The rows of a group lie close to one hidden flat surface of 13 dimensions, which passes through zero. Surfaces can cross.
Some rows, each with its group after it:
[-52 -42  28  -4  -4 -45   1 -27 -20  -2   4 -11  15 -20  22  44 -10  23
 -16  19]
Pesud
[  6  12  -2   6 -13  -1  38   8   5   3  -4   9 -31  36 -66 -15  -2 -19
 -24  -2]
Pesud
[ 19 -21 -13  21  -8  49  20  11 -23  15 -19  33  -1  -9  -9   6  15 -11
 -24 -23]
vani
[ -9   6 -10  12   0 -16  23  18  15  27 -18 -25 -42  13   1 -19  -4  11
  13 -18]
gated
[ 14 -13  27   3 -18 -17 -13 -24   7  15 -15  -5  11 -33   2  -6  -9   5
   3  -1]
gated
[ 47  10  -1 -31  27  45 -14   6  31 -21  22  18  10  33   4   0 -21  48
  37   1]
vek
[  3  14   2  15  28  14  31  19 -24  -3   3  14 -21  60  18   9  -1  12
  14 -25]
Pesud
[-15 -23  -4  36  35   0  39  -1  25  10 -14 -25 -18  -8 -11   2  11  15
 -38  -9]
duku
[-14  10   6 -61  -3  30  -7  -4  11  47 -15  25  17  45 -11  31 -27 -50
  13 -10]
vani
[ -7  -3 -14  12  -1  -7  18 -32 -24  -6  17 -45  22  -8 -24 -22 -19  -3
  -6 -10]
duku
[ -6  -6   9  17 -14  17 -21 -17  15 -16  37 -11  -9 -41  -8  17  -9  38
  19  -9]
Lubis
[  4 -52  12  61   5  48 -30  17  10   9  -7   3  -5 -27 -31  38  31  -8
 -41  -5]
Pesud
[-26  16  -8   3  21   6  42  24  -8 -22  45  66 -60   6 -26  28  14 -16
   1  45]
Lubis
[ -1 -23 -45 -26  15  42  -5  18  29  -3 -19   4  20  -9  16   1   8   6
 -22  23]
duku
[ -3 -21 -21 -12  25  26 -17  -4  -1  28 -21   8   4   3  22  11   7   1
 -21 -28]
gated
[  1 -12 -10 -15 -24 -18   9 -15  30  18   2   7 -18 -12  -4  25  16  -3
   1 -58]
vasa
[ 11  -7  21 -19 -28  23  22   4 -26 -13 -13  28 -15  18  16   5 -15   9
  16 -13]
vani
[  6 -28 -16   4 -26  35   1 -16   2 -19 -14   4  -9  21 -23  15 -34 -29
  28   2]
vasa
[ -5  -5  -8 -16  27  19  28  36  -2  -4   2   9 -42  21  35   1  15   4
   7 -16]
Lubis
[-10 -18 -68 -27  57  43 -20  -8 -10  22   1   1  22  23 -25   4  11  17
 -66 -12]
gated
[  9 -11  13  34   3 -24   3 -33 -36  26  -6   9  24 -12   0   8   2 -21
  -9 -16]
duku
[ 36 -19  48 -13  12   6 -11   4  10   7  15  -8  39  15 -33   2 -24  -7
  16  34]
vek
[ 23   0   5  29 -33   5 -28  25 -10 -33 -16  40  -7  21  -9  18  22  -9
  -6  11]
Lubis
[ 14  18  16 -32 -15 -20  11 -18 -28   1  16 -17  22   7   4 -24 -19 -14
  27 -18]
duku
[  5   3 -22 -15  33  52 -58  13 -13  17   6 -11  41  14  41  12   1  14
  11 -20]
Lubis
[-56  25 -38 -26  40 -20  40  21 -10  27  37  13  25  22 -28  18  23  31
 -67  23]
Pesud
[  5  14   3   6  19 -22  -5  19 -15  13   3  28  27 -12  27   0  17   6
   2  45]
vasa
[-15 -19  -9  15  -8  42 -21 -17  14 -37  11 -44 -15 -18  -1   4 -26 -41
  36   7]
gated
[ 11  23 -10  53 -13 -21 -13  27   9  -6  -4 -14  -9   3 -21 -21  14  36
   2  12]
gated
[ 11  -2  21  -6  -9  33  28  10  47   7   2 -13 -17 -17 -20   2   6 -10
  -3 -27]
vani
[ 33  -6 -11  -8 -27   1 -44  14 -36  -1   3  19   7 -16   8 -18   8   6
  11   0]
Lubis
[-32   0   2 -36 -36   1  -5  19   2  13 -15  34 -16 -23  28  20   0 -31
  14  27]
vek
[  2 -19 -13 -63 -27  16 -45  -3 -19 -10 -27  30 -20  13  38   1 -18  27
   7  -6]
vani
[ -6  11 -39  20  27  18  -8 -13  29 -24  -8  13   5 -13  -7  -5  -5  16
 -15  48]
duku
[-10 -14 -49  45   3  13  16  -1   0 -18  18   9 -21 -14 -15  19  15  -5
  -1  -2]
Pesud
[-32  14 -48  -8  -1  -9  -8   2  19   5 -22 -16  -5   4   9  -3  22 -24
 -33 -17]
vek
[  5 -32  27  -6   7 -34 -41  54 -21  21  20   2   8  11 -25  12  43  12
 -41  17]
gated
[ 18 -22  44 -15 -33   6  -3 -32 -17 -17   3  36  44 -12 -18  40  17 -52
 -30 -21]
gated
[  2 -16  -3  19  18  23  -6  -7 -15  11  -5   1  18 -12  22  20  19 -11
 -18 -30]
Pesud
[-30  24 -35 -16 -39  11   5  -2 -45 -19  -2  25 -12   0  11  -8   1  11
 -13  -3]
vek
[ 19  11 -38  -7 -16 -13 -12  15  16  33 -27  18  14  -9  15 -20   5 -15
  19  13]
Lubis
[-15 -20  11 -10  -8   3 -11 -52  11 -16  -8 -41   6 -32 -19 -11 -30   0
 -14   4]
vasa
[ 35 -15 -31 -25  11   4 -46 -24  37  -5  14   5   6 -34 -18 -10  16  -9
 -11 -15]
vani
[ 39  -8  25 -14  18  23  -1  18   1  20   4   8  15  -5   9  -6  26 -18
  -8 -28]
vani
[ -3  -8  11 -20 -33 -20   4 -31 -18 -25  16  15   8  -8 -18  19  20   4
 -41 -40]
vasa
[-13  -2  -7   2 -16  13   9   7  -5   2  -6 -19  25  -7  33   4  -6  32
  11 -12]
vek
[ -2 -18  -5  23  28  -7   3 -32  -7   4  -4  28 -40 -22  18  18   9 -11
   0 -23]
vek
[-29   8 -30 -36 -17   9  17 -28  19 -34  11  29  -2 -13  -1  23  -1   7
 -18   4]
vasa
[-12  -3 -44  17  -6  52 -17  13   2 -33  -2  33  -8   0   1  25  11  -4
  -7  24]
vani
[  9  -8 -19 -16  -6  -9  31   2  23  -5   3 -22 -31  19 -32 -26 -29   4
  23   8]
vasa
[-16  -2  12  -4 -14 -38  -5  15 -27  -7  -5  31 -18  12  32  16   6  11
  11  15]
Lubis
[ -7  11 -12  23 -12  23   1   0   2  -3  -2  14   6  -2 -10   9  -8  -9
  10  23]
vani
[ 13 -26  -1 -57  17  14  -7  -4  18  14 -35  30  30 -10  55   9   5 -16
  -8   5]
duku
[ 33  21 -16  18  39  44 -13  -5   0 -31  31  -3  21  25  -1  -8  -6   2
  26  -6]
vani
[-15   2   1 -44 -10 -17 -19   4  13 -15 -11  13  -5  18  32  13  -3   5
  10   7]
vek
[ 29 -25   4 -40 -11  10  11 -13 -25   5  24  25 -34 -41 -22 -21   5 -12
  -7 -21]
Lubis
[-25  23 -22 -12   7 -16  33 -15  -9  -6  14 -10  -7  22 -16 -12 -17 -19
   2   8]
duku
[ -8   8  -1 -44  12  21  11  21  25  -4  29  16   7   9  -1  21  12 -24
   4   8]
gated
[ 17 -26  31 -10 -12 -19 -16   7 -11 -31   9  -2  -5 -12  20   3  15  25
  -4  -6]
vasa
[ -5  -8  22  12  36  43 -57  30  -2 -35   4 -18 -21 -16   7  -8  25   6
 -37  28]
vasa
[ -6  31 -52   8  39 -20 -26  18  10  53  -1 -27  37  15 -35 -35   3  11
 -23  33]
gated
[ 31  21  -4  11   5 -16 -16 -13   2   6   9  30  11  -2 -19 -12   0   6
  11  15]
vek
[-13   4 -11 -19 -32 -10   8   7  28 -15  -2 -19   6  11 -42  -5   6 -19
 -23   6]
vek
[-26  26   3  -8 -10  11 -10  47  11  -1  61   8 -15   2 -12  31  15  19
  29  11]
Lubis
[  4  23 -10 -23  28  30  25  31  18 -20  22  22 -13  25  27   5  14  34
   5  -8]
gated
[-32 -25  -6  -5  -9  -1  -7  -8  -4  -7  -4 -16  -2 -19  51  25 -15   0
  31  -3]
duku
[ 39 -25  11 -26   7  40 -54  10 -10  20 -11  18  14   4  14   7  13 -14
  -4 -34]
vani
[-31   5 -17  20   8  10  14  -9 -18 -32   2  37 -16  45   7  38 -24  17
  16  23]
Pesud
[-18   1   1  39  10   1  13   7  14 -16   7 -29 -37  -1   1  -2  -3  51
   1 -10]
duku
[ 13  -3  43  13 -11 -42  27   6 -10  33 -11  15 -14  22  -3   8  -8 -15
  25 -11]
Pesud
[ 14 -17  -5 -29 -54   6 -17   2 -45 -46  16   0  34   7 -26  -5  -1 -37
  -4  12]
duku
[ 11  22 -14  16  37  -7   1 -21 -28  21  11  38   0  -2  -3 -10  -7  21
  -3  16]
Lubis
[ -4  12   9   0   0 -42  -9  -7   0  26  -6   9  17 -14   4  -7 -11 -12
  17  39]
vek
[  3  19  29   6  13  39 -10  33 -16 -15  13  22  20  36  -3  23  27  31
 -41 -13]
Pesud
[-26 -13 -32  65  29 -26  34   7  -1   7  -4 -30 -39  -5  11  -7 -13  20
  25  22]
Pesud
[ -3  -2 -16  26   2  -3 -46  47  36 -19  17  24 -19  -7   1  38  50 -19
   6  23]
vani
[  1  52 -25  19   4  -7  13  13  24  38 -18  30  24 -23  29  -7  20 -16
  11  12]
Pesud
[ 37  20  13 -10   2  19 -26  17 -32  -4  -8  11  25  -1  38 -38 -11  35
  21  20]
vani
[ -7   9 -19  -8 -22 -16 -28 -12 -32 -36  20  -6  44 -43  11  -9  27   1
 -32   8]
Pesud
[ 18  -1  -6 -41  -9  26  -3  24   1  -6  10 -12  11  13  -8 -16   3   5
  -4 -11]
duku
[ -1   5  12  12  29   5  26 -26  25  23  11 -16  22 -52  -8  -8  17   5
 -45 -14]
vasa
[ 22  11   0  21 -34 -28 -18   9   6  17 -13  -7  16 -22  -2 -20   4   8
  18   4]
Lubis
[ -2  -9 -25  -1 -26   4  29  21 -14  -4  17 -19   0   5 -12  -6   4  29
  -2 -23]
duku
[ 15  41 -21 -26   9 -48 -15   1  -9  -4   0  21   0  54  -1 -18  17  18
 -13 -15]
vek
[-25  -8  22 -10 -18 -45  63  -2  -4   1 -11   8 -23 -13  42   8  -5   6
  14   7]
vani
[  7  -7   2 -20 -26 -18  -3  19  -6  -7 -11   3 -23  -6  16 -11  16 -29
   7  -9]
Pesud
[ -7  28 -27 -24   7   0 -21 -29  -9 -24   2  26  14   4 -11 -16 -30   8
   1  56]
Lubis
[ 16  16   0  11  33  17 -22  20 -38   6   3  27   2  42  12   3  16   9
 -14 -12]
duku
[-25 -16  49  47  48  37 -10  11  14  16  34 -34  15 -15  11  51  15  -8
   5 -18]
Lubis
[  4  16  31   7  -1  13 -17  -7  14  12 -39 -12  14  -9  12 -18 -12   0
  -6  13]
Pesud
[ -9 -31 -13 -18  33 -24 -46 -31  -3  45 -17 -30  19 -28  16  -6  -9 -17
 -10  -1]
vasa
[  6   5  -2  14 -11   2  -8 -25  12 -15 -15  27 -14   4  -3  14  -3  35
  -7 -17]
Lubis
[ 37   7  65 -77   7  -5  -9 -31  -3   6  -6  -7  35  -7  32 -36 -24  43
  -4 -20]
gated
[-28  -5 -36  21   7   1 -55 -29   5 -39  12 -37 -13  21 -10  16 -23  30
  15   1]
vani
[ 13 -11  28  37  -4 -12  -7  35 -31 -13   7  27 -22  -3  31  15  21  15
  17   7]
gated
[  8  -6   0  14  -4 -35 -20  16 -25 -10   4  12   4   3  29   0   7  19
  24  19]
vasa
[  4   7   0  27   2 -46  26   6 -13   2   5  39 -30  12  14  17  11  20
  18  -2]
vek
[ -1   4  17  22  20  15 -25  -7 -49 -15   7 -27  19  16  32  -2  13  29
 -20 -44]
vasa
[ -6  11 -32  38  -6  10  18   5  19  -6   2 -15 -28  10   3   7  -4  18
  27 -24]
vasa
[-20   4  -9 -33 -20 -23  17 -55   5 -17  -3   1  33 -21  17   3 -39  17
  14  26]
vasa
[  5   8  -8  35  22   1  -5  11 -12  -4   4   4  10  -1   8  -1  11 -42
  12  25]
duku
[ -7 -19  33 -30   5 -29  -7   4  23   0 -15 -13 -25  10  27  14   9 -10
  -2 -22]
vek
[-17  14  -7 -41  -4 -12  28  -5 -13  10 -12   3 -29  28   9 -15 -24 -13
  13  -3]
gated
[ 19  25 -15 -38  -5  43 -23 -16  27 -42  19 -21   3  -1 -38 -40 -31  14
   8  20]
gated
[-13 -32  21 -32  29  17 -36 -53 -23 -23  -7 -16   0 -14  19   0 -29 -19
 -11   4]
vek

New rows, each followed by its group:
[-25   9 -11  47  12 -11  -1  18 -27 -23  31  19  -9 -11   7  16   4   0
  18  56]
Lubis
[ 17 -22  27  58 -11 -11  25 -15   3 -55   7 -39  -8 -29 -12 -12   8 -25
   6   3]
duku
[-44 -26   5 -40  25  18  13   7  36   3 -10 -30 -37   6  45  21 -11   5
   7 -20]
duku
[ 10 -27   2  -8 -30   1 -27   8  25  30 -51  50 -21 -12  27  36  22   9
 -14 -29]
gated
[ 39 -23  30   5 -21  15 -25  21 -12 -32  -1   2  16   0 -21  -1  25 -41
 -13   3]
duku
[  8  -4  32  -2  26  10 -32  -9 -39  20 -34   1  31  22  49   3 -13  -8
   2  -4]
Pesud
[  5 -14  -1   3  12  12 -25 -16  12 -13 -17  14  18 -22  41  10  -4  -1
  13  20]
duku
[ 59  24   2 -49  -2 -32 -18 -43  24  21  23  -5  16  12 -56 -42 -23  -2
  24 -26]
vani
[-16 -17   6 -35  -6  62  13  29  -1 -28   3 -48   9  25  30   0 -11  35
  -2 -28]
vek
[ 11  17  -1  11 -11   0 -32  62   7 -37  15   5 -24   2 -14 -16  42  21
 -21  25]
vani
[-10 -27  38  28  -8  35 -19 -30 -28 -34 -18 -48  11  -7  31   1 -39  34
  12 -11]
vani
[-21  -2  32  37 -61 -39  16  63 -28  26 -19 -16  11 -12  27   9  33   0
   1  -5]
vek
[ 18  53  21 -26  17   6  16  24  19  42   8  12  27   4   6 -22  16   5
  -1  -9]
vasa
[ 10 -24  35 -47   6  32 -27  19  13 -12  28 -25 -32 -23  11 -15 -20  -2
  43  17]
gated
[ 14   4 -24   7  42   8 -10 -14   9  10  20  10  20  13   2  17   4 -26
  20 -12]
vani
[-27  -2 -31   3  19 -19  44   3 -13  11   2 -11 -23  18 -14  -6   0  -5
 -16  -2]
Pesud
[  3 -15   1  -9  80  26  17   9  -8  10  12 -15   4  43  15   3 -12   3
   1  -2]
vek
[ -8 -13 -30  15  -5  28  19  28  14  -3 -13   9 -39 -20   3  -1  22  26
 -21 -11]
vani
[-18  -5 -42  -1 -22  52  12 -22  32 -12   1 -18  11 -29 -32   4 -13 -12
 -13   1]
vek
[  6  18 -46 -17  28 -11  20  39 -35  23  -6  37 -13  28  24 -24  16 -18
   5  19]
Lubis
[-11  22 -37 -21 -15   5  21  20  23  30 -11  45 -13  34  27  30  -7 -16
  48  -8]
vasa
[-17   5 -23  15  22  13   8  -1 -33 -11  13  14 -13  33   2  18   6 -30
  -2 -11]
duku
[  6  11  10   5 -11  -9 -12  -1 -14 -32  -7   9   8   6  20  -5  -2  36
   1  10]
gated
[-19   7 -44  45  21  33  20   3  -9  26   2  21 -10 -37  17   6  -2  -8
  17  22]
vek
[-22  -9  17   9   0   0 -43 -35   0  14  -3  46  24 -18   8  61  -7  -6
  -3  16]
Lubis
[ 25   6   6   0  37  -9   5 -34 -18   5  21  17  41  19  16  16 -14 -37
  38  -6]
vani
[ 16  21   1  39  -8  -5  -3  28  10  19   0   7   3  -6  -3  -3  14 -23
  28  11]
gated
[-12  20 -16  11  19  -8   3  26  26   3   6 -10 -13  -1  18  -5  10  18
  16  15]
vani
[ -7  23 -46 -28   1   7   2  -9  -4 -14   6  24   0  22 -10  -6 -14 -16
  12  20]
Pesud
[-13 -17   9 -39  37   1  44  12 -10  36  17   0 -24   4  22   6  -4 -20
  12 -15]
gated
[ 19  13  -8 -52  17  25  18   0  -8 -20   5   0  -7  27  22 -34 -16  33
   5 -18]
vani
[-17 -20  19 -55  -9  11 -12  33  36 -23  22   0 -20   6   3  28  15  -7
   1   7]
gated
[-12  -1 -52   6  63 -13  88   7  -5  39 -26 -31  -9  16  12 -44  -1 -40
 -18  -1]
Lubis
[  0   2   1  17  24 -13  -1  -6  -9  14  -4   1  -4  -7  27  -2   0   8
  11   0]
vek
[-12  22  -6  21 -19 -19  36   8  28   6  -1 -24   7  25 -41   5  18 -38
 -16 -27]
gated
[ -8 -17  -8  10 -45  13  -2 -29 -14  -5 -28   3 -13 -18  -9  -2 -33  23
  -1  -3]
vani
[-25 -32 -33 -24  10  16  16   5  30   8  -6  -6 -59  -8   4   5  -7  27
  -5 -12]
gated
[ -4   8  18  57  32  -7  -4  29  31  10  -5 -15 -28  -1 -25  -6  17  11
 -20  26]
duku
[ -7   7  17  11  12  -3 -27 -39  17 -30  -7 -33   1 -12 -22 -23 -26  34
 -18  32]
duku
[ 50  30  17  13   1  21 -25  26  27 -31 -26   4  -2  30   2 -33   1  23
  10  13]
Lubis
[  6   7 -35 -27  15  48  17   0  28  -8   2  25   1 -20  14  -3   3  -8
  -1   9]
vani
[ 12 -30  65  48  24 -16 -56  23   9   9 -38  -4   7 -23  24  12  22   9
 -25  35]
duku
[ -6  10  10  -8  28  14 -15   2   1 -28  33 -23  58  10   5  17  15 -12
 -15   8]
gated
[ -1  -7 -25  23 -17  47   6  -1  12  -7 -18  34 -16 -18  22  23 -11   5
  27   5]
vani
[ 49  21  23 -21 -11  41  12  45  38  25  17  -5 -42   4 -36 -35   6 -32
  38 -26]
gated
[  7   3 -19  44  45 -30 -22   0  61   2  -7   8 -36 -10  -5  11  28 -33
   9  17]
vek
[ 17   3  -5  12 -33  -9  25   8 -19  -3  14  27  -8   8 -28   7  15  -1
  -7 -26]
duku
[-20   0   0  20   3 -15  20   0  38  35  -1 -13 -13  -6 -10  21   1 -16
  11 -14]
vani
[  0 -30  32  -2 -31   9 -15 -22 -20 -39  13   8  21  -9 -21  35   8 -56
 -12  -3]
gated
[  3  -4  -3 -37  -9  16   5  13   9 -10  15  -3 -21 -10  -2 -12  -1  -3
  10  -5]
Lubis
[  5   1  -5   3   9  -9 -17   0  -4  -5   5  25  26  -5   0  10  17  33
 -27  14]
gated
[ 28  14  -4  83  19   2  12   3   1 -39   5  23 -17  -5 -17   1  25 -19
   2  17]
duku
[  7 -33  -9   3   2  -5  -6 -55 -50 -15  18 -46  24 -64 -13 -45 -27 -12
  -3  17]
Lubis
[-21 -22  16  29 -48  20  21 -16 -30   5 -34  12  -9  -3  -1  21 -28   3
   3  -5]
vani
[ 11 -21   5   6  47  44 -19  20 -16 -37  -3 -36   7  28  10 -17  12  12
 -33  -1]
duku
[ 38  -1 -48  -4  33   8  24  39   5  -1  27  37   4  12   9  -5  23  24
  15  11]
vasa
[  6 -10 -17 -11  -1  -6  31   6   8  15   9  -5 -15  -9 -11  -3  22 -22
 -10 -39]
Pesud
[ -6 -33 -18  48 -17   3  11  15 -26 -29  -1  15  -3  -8   1  28  25 -16
 -11   5]
duku
[ -5 -35   6  46  22  25  -4 -33   8 -21 -27  22  -2 -20  15  34  -3 -31
 -13  14]
Lubis
[-27 -19  15 -28 -32  19  32 -12 -28 -18  -2 -39  -8  -7  11  -8 -13  22
 -19 -40]
vek
[ 13  30 -14 -16 -18   0  -3   5  32  34   8  22   3  -2 -56 -14  -1  -6
  -7  11]
duku
[ -5   1 -29 -36 -34   1  -3 -47   2 -35  34 -19 -32 -46  -4 -29 -35  75
  21 -16]
Lubis
[-16 -14   4 -24   7  -4  -7 -34   1 -30  -1  21 -39  -8  17  13 -19  -5
  10  14]
vek
[  7  38 -14   3   8 -63  -8 -22 -14  33  -5  70 -40 -13 -18 -14  17 -39
  -5  20]
vek
[ 13   7 -13   6  -3 -11 -30  10 -27  22  -8   1 -14   1 -23 -39 -18   5
  13  33]
gated
[-20  22 -38   9 -24 -29  10 -19  29  -5   7 -14  13 -58 -26 -24   0   5
 -13  40]
Pesud
[-16 -10 -18  28  42 -18  61   8   9  32  21 -22 -30  19 -12   5  -9  23
  11 -18]
Pesud
[-12 -22  36  19 -27 -42 -33 -12 -45  13  23 -21  33 -44   4  15  -3  -4
  10   8]
Lubis
[ 13  15 -33  -2 -38  47  37  21  11 -51  20  76  -7  19 -36  29  13 -16
   1  24]
vasa
[  4 -33 -43   7 -18  31   1  25  -7 -13  21 -48 -19 -36  22 -17  14  18
  22 -44]
Lubis
[ 33  13   5  15  29  11   3  41   6 -22   2  -9  15   1  54 -25  15 -27
  44  23]
duku
[ -5 -10   0  -2  35  28  -1 -24   2  10  -9 -18  34 -27  51   0 -18   1
  12   4]
vani
[ 24 -11 -31  99  10   1  14  -8   4 -41  25   6  13  12 -56  22   7  20
  -4  17]
vek
[  2  -9 -20   9  12 -45  10 -18  43  22  12  -7 -18 -28  -7   6  11  -5
  14 -17]
vani
[ -7  12  -6  19 -32 -25 -14 -10  19   2 -16  -5   4 -16  -8  -2 -10  -6
  15  22]
gated
[ 30 -43  13 -13   3   5 -39  -7  -1  19  17 -10  21 -34  10  13   8 -15
  17 -24]
Pesud
[ 12  36  12  -8 -33 -22 -32  61  -9 -12 -17  34 -13  17  21 -19  24 -10
  16  41]
Pesud
[ 17  11  30 -32 -29 -32  -6 -15  -5  15  -7  24   9  14 -34  -4  -2  -4
 -19  -9]
Lubis
[  8   6  17 -37   3  44 -34 -13  19 -19  10 -15   8  42  -8  12 -27 -12
  25 -21]
vani
[ 25   8 -25  -4   9 -15 -25  -5  35  10  -5  42   6  14 -12  20  15 -17
   3   0]
vek
[  2  -4 -14 -38   9  30  23  14  37   5   8  13 -26   4 -30   2  16 -14
 -24 -18]
vasa
[ -4  10   7  20  22 -15  32  42 -10  -1 -14  -2 -16  47  16  -4  19  -9
  -7   1]
Lubis
[ 23  14  25 -38   1  -1 -24   4   3  -3  19  26  20 -21  16 -11  -9  19
  22  38]
gated
[-34   9  31 -49  -8 -10  16  38  30  10  -4 -11  -1  -2  -4  -1  24 -23
 -37  24]
vani
[ -1  -9 -23 -24  26   2  16 -18 -10  30  -8   3  10  -7   0 -12  -6 -33
 -14   2]
Lubis
[ 12  18  23  48   7  25 -33  16 -17  -5  15   0  33  30 -22  19   2 -29
  17  16]
vani
[-23 -13 -22   6  36 -30  16  -2  18 -28  -6 -41   6  54  37  20   3  41
  -7 -29]
vek
[ 29  -6 -22  48 -20  24 -11   3 -14   5 -25  38 -45 -17 -10 -11  -3  19
  12  -4]
gated
[ 20   7  -7   4  22  30  -4 -25   2 -15  -5  34  -6   0  40  11  -3  29
  12 -30]
duku
